The first 9 rows are patterns. Each new row is the sum of 2 different patterns, raised or lowered, with some noise. Before adding, each is slid sideways (what falls off one end comes back at the other), maybe read backwards, and multiplied by a number that may be negative. Names go in the order of the patterns.
Some rows, each with the names of its patterns after it:
[ 16   9   5 -10  -9 -11 -18 -18 -14   5  -8   4   1  14  -2 -12 -24   3
  -8  -8  -3  -1 -17  12 -18   9  -3  -2 -20 -10  -4  -9  -5  10  23   0
  -1  -4  13   7   8  10] => Q
[  5 -35  12  -9 -11  -2 -11 -15  -3   4  16  -9  -8   1  -8   8   1 -12
   8  -8 -15   9 -14  15 -22   0   9 -14   1   5   2  20  -5  -5  14 -21
   2  -6 -10  -7  13 -14] => L
[-10 -11  -3 -15  18 -30  -7  15  10  -1  13  -4  29  -7  -8  -8   1   1
  23 -14 -12  -5  -8  27  23  13  -5  33  37 -20  12  -2  -5  -9   7  17
  24  -6  -1 -10 -14  -1] => V
[  5 -12 -14   9   3  21  -3  12  11  12  -3 -14   8   4  -3  21   0 -16
   2 -28  -4   5  -9  18  17  -5 -22  -1  34  -1   2   3 -13  -7  -5  -6
  -4  -4   6  22   2 -19] => E
[  5  11   8 -14  -7  -6  -3 -16 -13  15  -4 -18 -15 -23  23   2  -3 -23
  16  15  -6  -6 -17 -24  -2   5  14  10 -15  11  -8  -9  15  17 -11  -7
  -9  -4  -8  -9  19   4] => Y
[ 19  -6   0   6   5  -3 -21   7 -10  -4  13 -17  11  15  10   6  21  16
  -5 -21 -11  16   2  40   2 -16 -20  10  -6   5   8   9  26  -5  17   7
  -3  -6   1  18  -2   8] => M
[-16  13 -11  13  -3   7  -2  10   8   6   9  17  27 -18  -2   6  16 -12
   4  26  -5   0   7   4   9   6  18  -2 -36   1   2   3 -10  10  -9   2
   1  -5  11 -15  -8 -12] => A
[-32 -32   0  14 -20  -7  10  27 -10  10   9   4 -18   6   9  -4 -16 -15
   7   7   0  -8  -7  29  16   4   0   6  -7   8  21   2 -26  27 -10  -4
  -7  -4  15  -1 -13  17] => Z
[ -4  28  10   2 -13  -2  12  13 -20  -6   0  -8 -14  -4  -2   9  -5  12
  -3  -4 -29   8  16   4  -6  10  -5  18  24   7  -9   2 -14   6   7  -8
  18  13 -11  20 -15   1] => P

New rows. What belongs after each?
[ 23  33  12   6  13  22  25   1  -4  -2  11   7 -22   2   7  21  -7  36
  18  13 -12  14  -8 -19 -26  19  -5   7  11  13 -10  11  -3  32 -29   4
  25  10  -2  22  24  12] => Q Z
[ 31  -9  -3 -12 -32  20  10 -19  16  17 -12  10  10  14 -14 -19  20 -21
 -43   9  -3 -13 -25 -10   9  -5 -21 -12 -10  25  19 -24 -28 -14  -6   0
 -18  24   9 -12  31  -7] => V Z
[-22   0  -7  -8 -16  -7  -1  16 -10 -12 -14 -26 -12 -12 -24  -9 -17   2
 -30 -23  13   0 -15   8 -14  13 -16 -27 -15  -7 -15  19 -23 -18 -10 -13
   8  17  -1   1  14  28] => L V
[ 13  11  30   0  20  15 -13  -8   4   4  -3  -8  22  12  13  27  -3  31
  19  16  14  47  31   0 -21  -6  15  -7  45   6   1 -26  28 -11  11  12
   8  25   6   3   5   4] => Q M
[30  8  8  3 11 17 11  7 20 10 21 -7 19 33 35  1 24 12 48  0  2 12 18 25
 44  5  4  3  3 43 25 29 15 31 34  5 27 19 12 12 25 19] => V Y
[ 13  16   3 -15 -20  30  20   8  -7  15  37  11  18  12  14   3  14  27
   2 -10  60   2   6   4  14  21  15  -3  27 -17 -26  21  30   0  16  14
  46  -7  23  15  16 -12] => A Z
[ 17   6  23   8  18   2   6   3   4   5  21  13  -1  -7  17  -9  12 -10
  11 -17  11  22  11  -2  18  20  10   8   9  -5 -10  23  -9 -19   5  22
  22  17  18   9   5 -10] => V A
[-10  -8  14   7   4  25  -2   3  56  19  21   6   8  15  17   1  38  11
  22   8  25  11  -4  18  32   7   8 -16  12  26  31  -4  12  -3  -1  12
   2  19  -1  18  12  19] => L P
[  0  -5 -42  -5 -25  -6  -1 -18  -2  16 -27   2   1   4   5  -9  12  -1
  -1 -12 -30 -15 -23  -1   8  -3 -18   1 -33 -31  -7 -23 -19 -23  -4  14
   1 -12 -25   1   1  -8] => V E
[  9   4  -1  -6  -6  -6  18  14  15  -7  -3  -8  -8  -6  -6  20   6 -26
  13 -15  -4   1  20   6   3 -11  -2   3  -4 -18   2  -6  -3  -5  -9  -5
  -6  -5   0 -10 -11 -22] => E P
[ 8 37  6 34 33 20 30 14 28 23 17 34 13 31 10 12 20 42 22 12 16 11 15 12
 18 20 -8 18 30  4 27 21 26 -7 11 19 10 14  8 10 14 16] => E A
[-38  -9 -11  -7  -4 -29 -11  -1  -6 -17  -4 -38 -16 -16  -8  -8 -24  -1
  15 -16  -3 -17   2  -3 -12  11  -4 -20  -6 -43 -26 -12 -11   0  -1 -24
  -9 -38 -17 -10 -21 -26] => V E
[-22  11   3 -20 -32 -31 -19 -11   6  -4 -38  12 -16 -19 -11 -36  18 -13
 -41 -13 -43 -55 -15 -29 -29 -18  -3   3 -28 -29   1  -5 -30  -5 -32 -39
 -42 -26 -37 -42  -1 -34] => V Z
[-12 -44 -18  -1  -8 -17 -15 -26  -6  -9 -18  -9 -42 -31 -24   2 -44 -51
  -6 -21 -22 -11 -21 -33 -31 -28 -16 -10 -13 -11 -12 -17 -15  -9 -18 -22
   4 -10 -40 -29 -18 -18] => V P
[  6 -17   4   7   9 -28   0   0 -24 -12  -5  -7  -3 -33  15  -4 -21 -11
   5 -17 -12 -12 -24 -33  -7   5   0 -16 -16  10  -1  -1  -9 -10   5 -21
 -21 -16  -3 -21  -6 -13] => Y Z
[-38 -36   3 -29 -10  -2 -17 -26 -23 -21   0 -37  -6   5 -11 -23 -13 -18
 -16  -9  11 -22 -23  -3 -11 -19 -30 -22 -12 -11  -9 -32 -23  -7 -14 -25
  14  -9 -21 -28  -8 -17] => E Z
[ -6  24   9 -12 -10  12   1  -2  17   3  16  -4 -10  -1  -7  -7  12  12
  -3  -6  -6  -3 -24   8  -5  11   0   6  22   6 -17 -10   9  11   6   7
   9  17  -6  -5   0 -28] => E Y
[ 24  -9  -3 -29 -25  -3  -2 -38 -19 -14 -37  -4   9 -15 -15 -10  -3  -9
   3   8   7 -18   6  10  -7  -7 -29  21   5 -16 -19  -9   8   8 -22  -1
   5  -5  -1  10 -20 -15] => V Z
[-18 -14 -32  22 -17 -11 -17   0  -4 -18 -39  -7 -38 -12 -17 -20 -17 -27
 -14  -6 -17   3  -1   1 -22 -20 -19   2 -40  13  17  -7  -8   5  26  -5
 -26 -16 -21  -1  -9  -8] => V Z
[ 17   8  21   0  10  31   0 -22  38 -11  14   2   7   6   2  -4  31 -18
 -25   1  32  -6   3  22  39   1  18  11  14 -14  15  18  22  -9 -13  12
  18   2   4  -8  20  18] => Z P
[ 15  25  31  27  24  21 -14   6  24   4  13 -24  24  24  26  11  -8  32
  27  10  25  14  15  -1   5  16   2  14  21  20  15  11  22   3 -16  -1
  43  16  12  13 -14  -5] => Y M
[-18   3 -21 -11  10 -32 -10   5  -9  -2 -24  -1   3  11   7   0 -17 -20
   7  10 -27 -24 -16 -11 -15 -12 -14  -4   5  12  -8 -11 -30  -5  13   8
 -11 -14   4   6  13  -5] => Z P
[  7   7  -2 -11 -20  -5 -28 -10  -8   7   0  -4   3  11  -4  -9 -32   8
 -12 -12  -5  19 -18  -2 -24   1  -7  -9 -20  -9 -23 -14   0  -3  16  -1
  10 -23  -2  -1   1   2] => Q A
[-20  11 -18 -15   3  -7 -11 -18  -1   3 -11  -7  -6 -10 -21 -14 -18   2
 -13 -18 -14   4  -7 -26  -8   8  -3  -7 -13  -7 -22  -1  26  -5 -22   5
  -6 -14  -5 -10   0  -5] => A Z
[-51  -8  -9  -6 -21   2 -18 -23 -14 -19  -1 -25 -21 -11  -5 -10 -41 -21
 -21 -23 -14  -8 -21 -28 -12  15 -34   0  -7 -17  -1 -27 -20 -10 -26  -5
  -3 -11  -9   6 -18 -20] => M Z
[ -2  12  16   8   4  14   9  -8   1  13  16   0  15  -4   0   7  13  28
  29  13  16 -13 -13  29   3   6  -4  28  18  20   9  -7  14  16  11  12
  13  32  -2 -12   1  11] => E Y
[ 12  22   6  29  19  17  -8   7  23  22   9  36  44  20  13  14  41  30
  31  22  13  39  19  27  51  24  27  12  10  19  19  22  48  47  31  36
  22  31  28  19 -11  10] => Q P
[-17  -2 -23 -29 -12 -14 -20 -20  -1   4 -12  -1  -5 -27  -1 -23 -23 -26
 -21 -18 -25 -17  -4 -14 -12 -11 -40 -25   6   8 -22 -11 -24 -29 -18 -28
  -2 -20 -25  -5 -11 -17] => Y M
[  4 -29 -22 -18 -13  -3 -18 -10 -18  -9 -24 -15 -14 -24 -16 -19 -28 -23
 -15 -28  -6   0 -16 -12 -17 -17   3 -16 -39 -24 -20 -10 -12 -18 -26 -23
 -30 -10  -8 -16 -32   4] => V P
[ 11 -19 -30 -43 -41 -22 -20 -10   4 -37  -5 -18 -29  10   1 -28 -27 -24
 -16 -34 -28   1 -24 -11  -2  -7 -33 -32 -17 -33 -35 -32  -6 -16 -38 -18
 -26   3 -36 -20 -46   5] => Y M
[ -1 -12  -4   8  -6  -3  -7   4   6   2  28   8  -9   4  24  -1  32   9
   1  16 -13   4  16  30  17 -25  15  -4   6  11  13   3   5   5   3  -8
 -27  18  20  -1   4  23] => E A
[ 16  13  50   0  17  28  14  26   6 -10  11  13  24  20  32  16  29  -1
  36  33  15 -25  21  12  -1 -15  33   2  10  13   4   8   5  -9  44   5
  13  18  21  15  40  10] => Z P
[ -2  11   7   4   1 -14  11  12   5   4  12  14  24  23   9   0   9   3
   3  24  17  17  20  10  29  -4   5  -1  17  21   8  -1   2  11  11   6
   3  12   2   4  11   3] => V P
[ -4 -13 -11 -29   0   1 -10 -12 -12 -13 -20 -15  -1  -7 -25   1 -16 -13
 -21  -3  -7  -6 -19 -14  -7  -7  -8 -11 -10 -15 -12 -27 -27 -21 -23  -9
 -12  -9  -5 -11  -4 -14] => Q A
[33 -4  8 19 -2  4  8  8 18 14 18 13 -2 -6 16 23 15  4 16  9 32 38 16  3
 17 -2 20 20  4 32 21 -1 34 -4 21  2 36 24 10  3 14 24] => L P
[-25 -27   7 -13   9   1  -1 -12 -24  -4   6   0  -4  19  11   4   8  -5
   1 -13  27  13  -5 -14   7 -13  -1 -12  16   0   4  -4  -4 -19   5  20
   7  10 -13 -10 -14   2] => V Y
[ -6  -9   1  -1 -13  11 -13 -17 -27  -8 -12  -4 -20   9 -11 -11   0  -9
 -13 -28 -15 -21 -14 -10 -25 -22  -9  -8  -7 -27 -31  -4  -9  -7  -7  -1
  -7   4 -26  11 -20   9] => Q V
[ 6 10 11 12  0 22 11 10 31 31 12  3  8  5  6 -3 24 20 25 16 20  8  8  8
 17 -5 12 15  9  1 12  3 28 16 11 -9 11 21  7 10 -7 -7] => Q Y
[ -6  -9  10  -9   5   0   5   7  11  -2  -4  -9   2 -12  -8   2  -3  15
   8   5  -4  -2  11 -11   4   6   5  10 -10  12   8  -9 -35  -5  -6   5
  21   6   0 -13  -8 -17] => Q M
[-33 -32 -32 -24  -1 -43 -37  16 -39  -2 -24   2 -13 -34 -19 -15 -24  -3
 -10  -9  -4 -25 -20  -5 -12  10 -11 -15 -15 -28  10 -19 -20 -25  -7  -3
 -12 -19 -10 -22  -5  -8] => L V
[ -2  -8 -13  -8  -3  13 -16   5   3 -20 -42 -13   4 -15 -11   9 -25 -14
  -8 -14 -11 -45 -13 -30 -28   5 -38   3  -2  -2 -10   9   6 -16 -31 -16
  17 -25  22 -11 -22 -41] => M A
[ -1  -1  -3 -18  -6 -18 -15 -16 -14 -24 -12   6  -2   5  -6 -11 -21  -7
   3  -9 -13   2 -13  -1 -25  12   1  -3 -15  -9  -4 -13  -5  -2  12 -12
  -1 -18  -5  -9 -12   6] => Q A
[ 21  12  24   4  13  24  31  19  10  -4  38   7  19  11   1  17  35   2
  26  16  28  35  19  17  25  11  14   6   6  23  20  26  23  16  29 -16
  -1  21   7  12  -2  14] => V E
[ 18  19 -10  14   1   1  14  20  -2  -6  10   2 -13 -26  24   3  -2  -9
  23   1 -18  11  13   8   2  -3   1  -5   9  20  -3   2   4  11   1  10
  -3   4  20 -15  22  13] => A Z
[16 38  8 18 37 32 -3 13 10 18 11 23 26 14 18 24 19 37 22 27 29 14 28 40
  0 50 34 18 23 33 36 19 27  6  9 43 10 24 26 16 36 47] => V E
[ 22   3   2 -15   9  19  21  15  13 -10  17 -11  -7   5   0   5   6   9
  20  33  27  25  16  36   7  16   5  26  24  -4   5  20   6 -10   7   6
  18  -9  17  -4  12   9] => Q E
[-12   7 -13 -50 -25 -21  -5 -22  -1  -8  -5 -17 -14  -8  -8 -32   0  -1
   1 -17 -12  -8  11 -21 -23 -26   3 -16 -11  13 -29  -5  -8 -28 -14 -19
 -21   3   4  -7  -2 -13] => Q P
[ 20   8   7   8  17  20  14   8   0  -2  -6  20 -12  -5  13   1  14   7
  16  12  -1  -1  10   7  22  21   9   9  11  10  13  -4  32  -4   6  -2
  17   0   7  -5  15   4] => L V
[  9 -19  -5  13  -3  10  -4   6 -11 -12 -20 -14   3   8   8   6  13  13
  24  -7  12  -5   3  -7  -1  -3  28 -11   5   2  -2   0   8 -15  15 -13
  12   8  21   6   2   5] => Q V
[ -7 -12  -3 -16  -3  11  12   6  22   4 -14   1  -6  13  -4   3  12   9
 -15  18   6   0 -14  26  -5  24  -8  -8   6  23   8   5  10  11 -16 -28
  -5  -3  -9  -9  -3  -7] => Q Y
[19 12 24  1 12 29 20 29 10 33 15 38  3 -5 15 -7 13 30 20 12  0  7 15  0
  0 19 25 -1 36 10 -9  6 25 32  4 20  4 -7  9  8 20 37] => E A
[ 39  44  16  31  18  33  25  27  -9  27  19  40  10  17  34  48   8  45
  16  45  23  25  35  42  30  30   9  12  11  15  26  24  16  29 -12 -10
  19   1  -2  -3  36  32] => Q V
[-10 -30  -6 -17 -14   4 -22   0 -17 -25 -15  13 -17 -23 -18 -26 -22 -24
 -13 -20 -35 -21   0 -22 -22  -6  -1 -44 -30 -19 -17 -16 -19 -10 -13 -14
 -25  -5 -40  -2   6  -6] => E A
